The rows of a group lie close to one hidden flat surface of 6 dimensions, which passes through zero. Surfaces can cross.
Known rows, each followed by its group:
[-27  30  39  14  19  20  21  39  -2 -52   8]	K502
[-15 -12 -24  -3   3  21 -20   3  17 -25  18]	K294
[ 14  10 -44 -16 -24  55  -6  21   8 -13   3]	K998
[-51 -14  12  28  15 -16  -5  14  -1   9  -7]	K998
[ 15  -5 -29   3 -21 -10 -39 -21  -1 -51  39]	K120
[ 25 -27  11  21  -1 -19 -19 -15 -17   4   8]	K120
[  3  10 -26 -16  -8  25 -24  13   4 -23  15]	K120
[-48  10 -18  27 -21 -10 -15  33 -26 -21  44]	K294
[-55 -27 -25  23 -11 -25   0   3  12  14  -7]	K998
[-10  -2 -26   9 -29 -32   2 -22  13  13 -18]	K502
[ -3   4  28  10  -9 -47  23  -1 -40  12  -1]	K294
[  6   2  -7 -29  14  28 -24  20 -12 -34  27]	K120
[  9 -25  11  10  -3 -15 -23  14 -48 -29   8]	K502
[ 35 -37  25  16  11 -14  -9 -22 -13 -22  -8]	K120
[-15  13 -61  12 -67 -38 -28 -13 -11 -13  33]	K120
[ -4   4  -1  -5 -14 -21  24  -2 -10   2  -8]	K294
[-27  21  21  13   4 -12  24  11   9 -23  -5]	K502
[-24 -21  -4  18  26  16 -46   9  11  24   2]	K998
[-11  16  28  10  15  -6  11   4   8   4  -6]	K998
[ 36 -21  38 -21  22 -19  31 -14 -24  16 -14]	K502
[-30 -12   4  12  -4 -22   9   1  -4   1  -5]	K998
[  5  -1 -19  -3 -12  11  -1   0   5  -7 -11]	K294
[-14 -26 -34  -3   1   1 -23 -20  20  25  13]	K998
[ -7 -10  24  12  20 -20  -2 -14   1   2   9]	K294
[  2   9 -25 -10 -28  -8  27 -13  24  -6 -31]	K294
[-12  13  -3 -10  -7  -3  35   3   6  -6   5]	K502
[-20   8  -6   2  -8 -24 -11  -6  -7  13  26]	K120
[  6   3   8   0  20  29 -19   9   7   5   0]	K502

New rows, each followed by its group:
[ -5  12   9  11  -9 -26  -4  -2  -2  -2 -26]	K998
[  4  -8 -21   0  14  38 -29 -13  47 -15  -4]	K294
[ 18 -19  19  26   0   3  20  -7   6  37 -46]	K120
[ -8  -2  45  14  30 -39 -10 -21  -3  17  -4]	K998
[ 10  21  37  20   4  -3  -8  21 -39  33   9]	K294
[ 19 -13 -26 -27  -8  -5  13 -27   7  43  11]	K502
[ -1  13 -41 -19 -16  29 -45  26 -16 -15  34]	K120
[  7  -6  -7  -7   3  15 -26   6 -13 -11  18]	K120
[ 23 -17  22  11  24  35 -52  28 -27 -24  -8]	K502
[-16   1   7  11   1 -33  -2 -13   5  10 -14]	K998
[  3 -23 -18   4 -26 -52  -2 -27 -17  12  -3]	K502
[ 23 -12  30  14  11 -17 -11 -11 -23  10  -7]	K294
[ 12   7  13 -30 -16  -7  78  14 -23 -25 -10]	K502
[-20  11   4  21   4   5 -28  11   8 -16   8]	K502
[ -2  13 -27 -14  -6  36   2   8  27   0  -8]	K294
[ -3   6 -20   8 -13  60 -45  65 -29 -68  24]	K502
[ 43 -58  14  22  25   8 -83  -2 -42 -30  22]	K294
[ -9  13  40  -1  22 -15  39  -6  12  -1 -11]	K502
[ -7  -8  -5   6   5 -21 -12 -22   3  23  18]	K502
[-51   0   8  16   0 -36   9  10 -15 -17  42]	K294
[  1 -10  13   3  14   7 -21  15 -30  33  15]	K120
[  0 -27 -23  -4   5   5 -11 -24  29 -30  -3]	K294
[  8 -13 -19 -11 -33  -3  23  14 -20 -29 -31]	K120
[  0 -21 -21 -21   0  15  -2   8  -9 -19  12]	K294
[-12  -3 -22   5 -35 -15  14  11 -16 -17 -19]	K998
[-13  -6  17  12  13 -25 -13 -11  -4   6  13]	K502
[-19   0  37 -31  36 -15  21  14 -28 -13  15]	K120
[ -9  20   9 -15  32  21  23 -17  55  21  -8]	K294
[ -8   1  54  19  36 -21  -6   5 -16   3  -5]	K998
[ 23  -4 -21 -17 -41 -30  38 -14 -25 -27   3]	K998
[-24   1  -9  17  -1  -6 -31   1   3  -6  28]	K502
[  9 -19  46  18  55  11 -54  10 -20  16  12]	K998
[ 35  -1  14  -9 -33 -36  29   3 -58  18 -33]	K294
[-18  -7 -13  -2  18   6  -1 -24  50 -19   4]	K294
[-21  -9   6  12   5 -36  -6 -18  -7  12  34]	K502
[ 13  10  14 -11   8 -24  14 -32  12  10   5]	K998
[ 22   6  -4 -16   4 -14  -1 -43  23  20  12]	K998
[-16  21 -59 -22 -58  14  27  31  -2 -19 -39]	K120
[-18  -8  -8  -7   4   9  -9  15 -11 -12  28]	K294
[-34   5  -2  15  -5 -13  13   3   9   3 -14]	K998
[  4   1  13 -35  29   8  40 -14  25  17 -11]	K294
[-33   3 -15  11 -17 -12  13   7   9  -2 -15]	K998
[-20  -6  22   3  17 -16   0   7 -21   2  34]	K294
[ 28  -8  -3 -29  11  22  12 -10   9   7 -20]	K294
[  6  20  -3  20 -16   2 -57  15  -6  -5 -56]	K998
[  8  -6   7   7   3  -5 -12  -7   6   7 -28]	K502
[ 15  10  16   2   4   6  -6  11 -13 -13 -11]	K998
[-30 -36 -11   0  16  25  12  21  -7   2  39]	K998
[ 79  27  -2 -33  -8   9 -15 -38  10  -1   1]	K998
[  7   9 -18 -11  -9  13   2  -9  16   3   1]	K998
[  0   2   7   7   3  -2   7 -11  15   9  -1]	K120
[ 11  33  24  10  27  23 -42   1  27  18 -26]	K998
